There are 3 nested groupings, the coarsest first. Each group lies inside one group of the grouping before and may be the whole of it. The rows also spread widely along 11 directions, which tell nothing about the answers.
(in the rows, 128 means zero)
Known rows, each followed by its group in each grouping:
[117 164 118 123 157 138 122 108 166 147  94 149 135 101 113 110 132 185
 123  89 123  89 106 126  80 125 140 114 145 129 114 153  91 159 104 156] : j_879 lav j_55
[ 92 140 168  87 186 117 134  99 118 166 110  77 137 156 108 119 135 106
 134  99 128 169 119  81 108 137 175 134 167  69  96 111  88  81 150 121] : j_280 bima j_775
[121 170 141 107 124 124 125  70 150 146  81 148 164 134 100 140 127 143
 114 118 103 115  72 142 136 131 122 147 145 145 123 150 102 115 140 147] : j_879 fatup j_817
[159  70 112 161 123 136 132 186  91 111 167 143 104 137 158 133 134 126
 141 145 137 154 154 147 121 177  89 111 125 174 129 154 166 165 169 121] : j_879 fatup j_115
[107 128 112 114  91 133 147 106 106 136 128 184 125 154 123 154  84 148
 144 135 120  77 103  95 140  45 108 171 123 100 148 103 129  96 136 118] : j_879 Von j_401
[117 118 139  93 143 121 115 120 119 138  88 178 112 131 127 130 137 183
 136 125  86 118  78 133 116 126  87 134 135 153 136 132 133 121 173 170] : j_879 fatup j_923
[128 126 160 146 146  79 160 171 134 119 197 123 130 141 122 130 156 145
 108 101 120 134 126  81 160 178 126 135 163 147 121 182  88 164 127 100] : j_280 bar j_801
[167 135 101 119 125 170 113  73 117 157  93 104 151 123 128 176 102 113
 122 174 103 108 119 204  95  79  83 115  75 160 108  85 134 117 205 115] : j_280 bar j_768
[ 94 155 113 111 163 150 111 132 110 140 117 157 138 129 183  73  95 124
 135 185 122 143 138 117  87 110 157 104 149  77 136  96 171  67 179  96] : j_280 nus j_436
[132 126 145 163 137 114 122 178 138  97 147 115 124 110 119  81 162 133
 109 122 151 160 151 118 133 197 158 107 149 149 127 170 148 161  85 131] : j_879 lav j_477
[125 199  72 160  98 117 138 168 157 106 152 173 136 158 158  73 127 167
 143 151 156  99 145  94  89 105 107 145 181  87 179 191 142  92 106  74] : j_879 Von j_567
[159 102 102 138  91 159  98 139 117 138 149 157 157 121  94 180 104 148
 153 159 141  91 139 146 155  85 105 146  78 191 157  86 164 184  97 129] : j_280 bar j_432
[ 95 146 137 103 184 165 105  96 151 191 120 134 188 120  97 138  99 144
 157  77 163 121 118  88 110 157 212 126 167 112 108 124  80 185  74 139] : j_280 bima j_507
[101 179 105  94 124 136  98 135 127 147  85 164 149 168 124  78 138 143
 186 147 146 147 121  94  91  98 129 153 179  66 177 131 155  48 127 125] : j_280 bima j_300
[158 132 125 137 147 132  93 143 145 149 151 114 182 132  98 150 141 151
 137 151 135 134 133 144 141 165 118 125 121 206 144 142 143 186 109 110] : j_280 nus j_763
[124 103 119  82 120 137 118 126  84 166  90 157 129 206 109 157 124 139
 219 133 141 153 109 115 113 106  68 177 155 128 174 126 160  79 171 143] : j_879 bak j_648
[103 118 162  93 169 133 109 129 116 132  81 155 117 108 138  95 159 136
 136 110  92 179  91 144 108 194 129  99 158 137 103 150 131 124 178 205] : j_280 Bof j_602
[142 140 146 122 128 119 101 100 139 133 123 107 170 111  84 156 130 138
  96 162 106 115 113 143 168 108 128 136  84 181 130  93 140 142 111 120] : j_280 nus j_89
[132 114 117 152 127 115 104 195  95  94 162 140 117 148 159  73 130 132
 133 196 149 164 170 108 126 135 127 125 134 132 177 118 222  98 130  78] : j_879 lav j_340
[123 113 101 112 122 148 120 162 104 150 130 153 120 165 125 128 130 140
 202 119 157 138 153 100  95 110 109 144 146 104 153 121 151 114 128 139] : j_280 Bof j_602
[112 136 142 179 100 130 158 120 130 100 158 157 144  84 135 120  95 105
  64 121 128  98 119 128 168 143 177 114 124 128  99 143 115 161 105 117] : j_879 lav j_477
[118 161 119 115 162  98  85 162 142 122 140 172 146 150 149  83 133 215
 128 182 108 119 117  97 112 124 111 138 152 156 189 135 182 111 131  80] : j_879 fatup j_923
[100 137 185  80 219 103  98 134 141 158 116  80 150 139  95  98 169 152
 138 113 127 186 122  78 120 195 181 117 170 135 116 133 115 131 107 137] : j_280 nus j_89
[ 91 175 159 132 176  93 169  94 132 114 124  90 115 121 164  73 123 109
  56 130  99 141 115 106  99 133 172 105 163  61  79 143  92  57 187  80] : j_879 lav j_55
[150  95 116 138 129 142 110 117  77 143 169 124 161 143 147 175  75 110
 109 202 107 116 138 148 150  81 106 136  73 168 135  60 170 125 197  56] : j_280 bima j_300
[111 107 171  85 168 114 113  93 120 144  88 116 114 116  79 141 133 169
 114 109  98 118  97 109 133  98 142 137 105 147 109  78 118 130 120 169] : j_879 lav j_55
[120 126 135 104 178 143 111 106 108 155 104  66 143 163 127 118 114  99
 143 155 153 175 156 115  93 133 172 123 140  99 116  86 158  79 149  87] : j_879 fatup j_923
[150 144 104 131  78 118 117 130 120 138 126 160 161 180  98 151 129 144
 173 150 143 123 112 131 144 103  68 180 142 164 185 155 156 110 126 111] : j_879 lav j_340
[105 101 175 135 140  68 132 206  96  72 169 143  92 150 145  68 168 134
 111 155 118 194 133  73 173 194 133 134 170 135 156 167 180  98 134 118] : j_879 Von j_567
[125 170 132  94 180 125  96 126 160 139  77 128 125 110 128  83 171 186
 124 127  96 137 103 146  67 146 111 100 152 133 126 150 117 119 157 164] : j_280 bar j_801
[143 129 150 132 161  96 130 128 158 109 117 120  97  87 114 123 166 201
  65 102  75  99 100 143 115 143 100 105 105 175  96 148  92 170 139 162] : j_879 fatup j_115
[110 147 133 125 141 117 121 170 128 119 131 139 127 136 140  74 150 126
 141 147 140 163 142  97 118 155 147 118 164  97 143 146 152  96 124 123] : j_280 nus j_436
[155 151  99 167  98  97 147 157 140 125 207 126 155 161 118 161 125 160
 122 141 135  79 151  98 148  89  87 163 118 153 155 143 117 149 110  50] : j_280 Bof j_602

New rows, each followed by its group in each grouping:
[123 107 142 116  79 136 157  80  84 163 126 150 167 184  94 200  88  71
 170 111 143 136  90 123 178 116 111 186 144 138 130 135 112 110 158 126] : j_879 lav j_340
[102 125 141 159 100 107 171 153  91  68 153 160  82  98 186  81 124  92
  61 156  87 136 131 124 147 117 132 104 119  77 100 122 145  73 192 122] : j_280 Bof j_602
[114 119 105 119 101 139 150 143 101 120  91 159  76 150 135 110 131 137
 168 113 140 119 137 110  88  75  97 140 141  63 139 122 141  68 144 158] : j_879 bak j_648
[ 70 136 154  95 169 124 108 116 107 153 131 163 166 157 127 113  80 149
 146 149 137 134 112  61 150 118 191 154 161 105 159  87 161 103 105  93] : j_879 bak j_648
[124 153 128 148  78 126 128 131 138 119 123 136 161 139  77 120 132 109
 144 118 173 129 132 104 162 129 160 160 146 123 152 147 142 125  49 130] : j_879 lav j_477
[ 80 151 141 130 124 126 150  87 120 132 144 161 151 124 134 128  62 120
  87 137 119  87 109  80 160  79 193 147 132  79 114  87 115 102 115  84] : j_879 fatup j_115
[ 93 113  93 108 158 206 133 108 113 169  71 178 106 109 158 116  80 140
 182  85 155 105 130 130  41 109 158  96 150  61  99 110 117 132 144 182] : j_879 bak j_648
[110 103 158 110 129 111 132 128  91 122 117 147 116 147 128 127 127 117
 126 141 108 157 107 113 153 138 126 141 139 128 131 117 154  92 168 138] : j_879 fatup j_923
[102 116 135  81 132 122 111 138  84 161 132 150 149 202 115 139 118 126
 201 151 140 162 126  73 138 102 118 177 157 108 171  93 169  70 147 108] : j_280 Bof j_602
[110  93 167  94 151 160  87 129 133 140  81 157 128  74  73 131 145 153
 145  93 127 138 106 127 145 160 175 107 115 162 111  98 131 195  68 235] : j_280 bar j_432
[100 142 135 108 135 130 115 105 100 131 109 135 147 154 138 110  94 111
 122 182 126 142 125 108 136  93 162 144 132  95 143  77 179  55 149  86] : j_879 fatup j_923
[119 113 114 115  86 170 144  98 124 151  71 166 118 123  77 168 113 137
 176  66 153  90 108 129 119  85 122 150 123 105 119 120  98 144  87 206] : j_879 bak j_648
[ 97 141 150  81 184 109 106 110 123 189 162 128 192 188 102 160 103 162
 167 129 127 130 111  58 144 121 152 173 160 144 152 105 117 132 122  73] : j_280 Bof j_602
[133 100 128 159 108 129 146 172 136  96 128 142  79  88 103 120 154 165
 119  78 146 100 148 112 126 130 129 113 113 126 113 143 117 178  63 183] : j_879 bak j_648
[130 219  93 156 126 141 101 137 179 123 121 129 189 111 137  68 131 129
 115 177 152 130 146 139 102 147 163 106 154 115 150 159 154 111  92  85] : j_280 nus j_436
[ 84 116 164  96 138 139 131 103 109 153  91 147 140 140  90 126 115 106
 163  88 150 153 102  87 143 146 184 149 167  98 116 124 117 116 101 171] : j_879 lav j_55
[148 141 161 144 141  81 136 114 125 100 136  80 136 133 126 128 149 127
  56 169  86 152 108 155 156 153 100 127 111 175 121 147 140 106 181  85] : j_879 bak j_648
[ 89 125 176 120 143 120 123 116 108 123 149 157 153 105 135 123  92 112
  86 158 101 132 103  98 188 132 190 125 126 126 119  85 141 129 131 110] : j_280 bar j_768
[136  68 154 132 148 134 141 130  83 127 133 101 100 124 128 146 126 107
 114 124 120 153 136 141 130 149 127 112 106 151  92 108 137 144 172 140] : j_879 lav j_477
[108 134 120  89 137 138  92 122 137 163  96 196 146 142  93 135 120 213
 181 108 127  87  91 103 112  97 111 160 145 154 170 123 135 152  92 167] : j_879 lav j_477
[131  50 138 149  88 137 155 174  91 106 165 188  78  87 121 162 127 138
 126  96 116  94 130 117 172 116 104 119  86 152 107 114 121 193 117 191] : j_280 nus j_89
[146 166 118 120 110 110  93 124 153 119 106 143 155 144  89 130 145 185
 129 161 117 109 102 134 138 106  88 159 122 180 176 142 155 123  99 128] : j_879 Von j_567
[151 131  83 188  55 143 141 165 115  95 169 172 127 109 153 126 110 114
 109 163 136  91 153 144 143  86  97 127 101 119 144 129 153 132 132 104] : j_280 bima j_775
[113  83 177 130 130 114 149 100  76 116 144  98 120 126 119 151  91  77
  77 155 110 145 128 115 181 102 164 133  87 127  96  60 148 104 158  99] : j_879 lav j_340
[131 142 136  76 179 122 104  76 119 168  73 102 137 163 118 137 130 159
 143 146  94 144  91 151  80 106  86 137 132 147 128 112 130  79 207 124] : j_879 lav j_340
[ 83  94 167  63 220 122 113 131 102 181 138 119 123 151 117 132 113 167
 159 116 120 139 130  50 112 114 174 131 140 106 116  63 119 127 135 123] : j_280 nus j_436
[177 127  91 147  95 121 101 211 140  97 115 120  92 131 104  93 208 167
 165 150 149 144 172 144  96 126  56 121 113 154 168 153 179 125 100 163] : j_280 nus j_436
[105 119 180 135 137  86 156 122  93 106 175 118 145 157 138 130 107  86
  81 159 107 165 106  92 196 163 157 150 150 137 119 140 136  99 164  72] : j_879 Von j_567
[142  74 156 114 136 146 117  93  99 114  83 111  96  83 100 164 124 131
  86 139  89 124 108 174 142 106 120 108  58 176  85  68 141 149 153 191] : j_879 Von j_567
[102 117 145 160 163 143 142 155 101 101 160  77 116 103 170  69 114  57
  86 157 156 184 195 104 117 163 226  78 130  63  81  89 161 101 132  87] : j_280 Bof j_602
[106 148 142 140 124  85 152 161 132 101 145 122 103 144 116  80 153 140
 119 113 144 134 143  64 131 121 150 144 163  81 138 150 125  90  91 108] : j_879 lav j_55
[158 181  74 159 128 177 102 117 145 128  96  73 162 116 146  92 128  91
 125 183 159 151 182 186  57 122 143  89 112 108 119 113 172  91 141  94] : j_280 Bof j_602
[103 119 180 108 125  88 140 108 126 105  99 130  95 109  76 135 146 166
  85 103  91 104  93  95 172  88 133 149 101 124 117  96 110 114  97 170] : j_879 bak j_648
[142 130  84 151 145 163 120 152 110 140 158  88 139 146 158 114 105 104
 149 170 168 142 198 126  74 107 146 109 119  98 127  93 167 109 144  63] : j_280 Bof j_602
[143 147 141 107 137  73 127 136 143 152 151  96 154 206  67 161 162 180
 162 114 140 128 119  70 145 123  92 193 161 158 169 158 110 117 100  81] : j_879 fatup j_923
[149 159  97 124 159 137 122 109 161 152 117 139 130 109 138 144 136 207
 113 114  85  66 108 158  64  98  70 109 108 159 110 140  84 160 172 135] : j_280 Bof j_602
[130 106 147 165 101 113 184 129 111 113 182 109 113 112 120 160 112  89
  79 118 120  99 144 108 173  96 138 126  94 108  83 107  90 137 134 101] : j_280 nus j_763
[152 187 110 125 171 137  90 110 180 153  90  79 179 137 101 103 156 159
 134 134 147 147 132 151  71 174 140 115 156 156 131 167 125 137 108 111] : j_879 fatup j_115
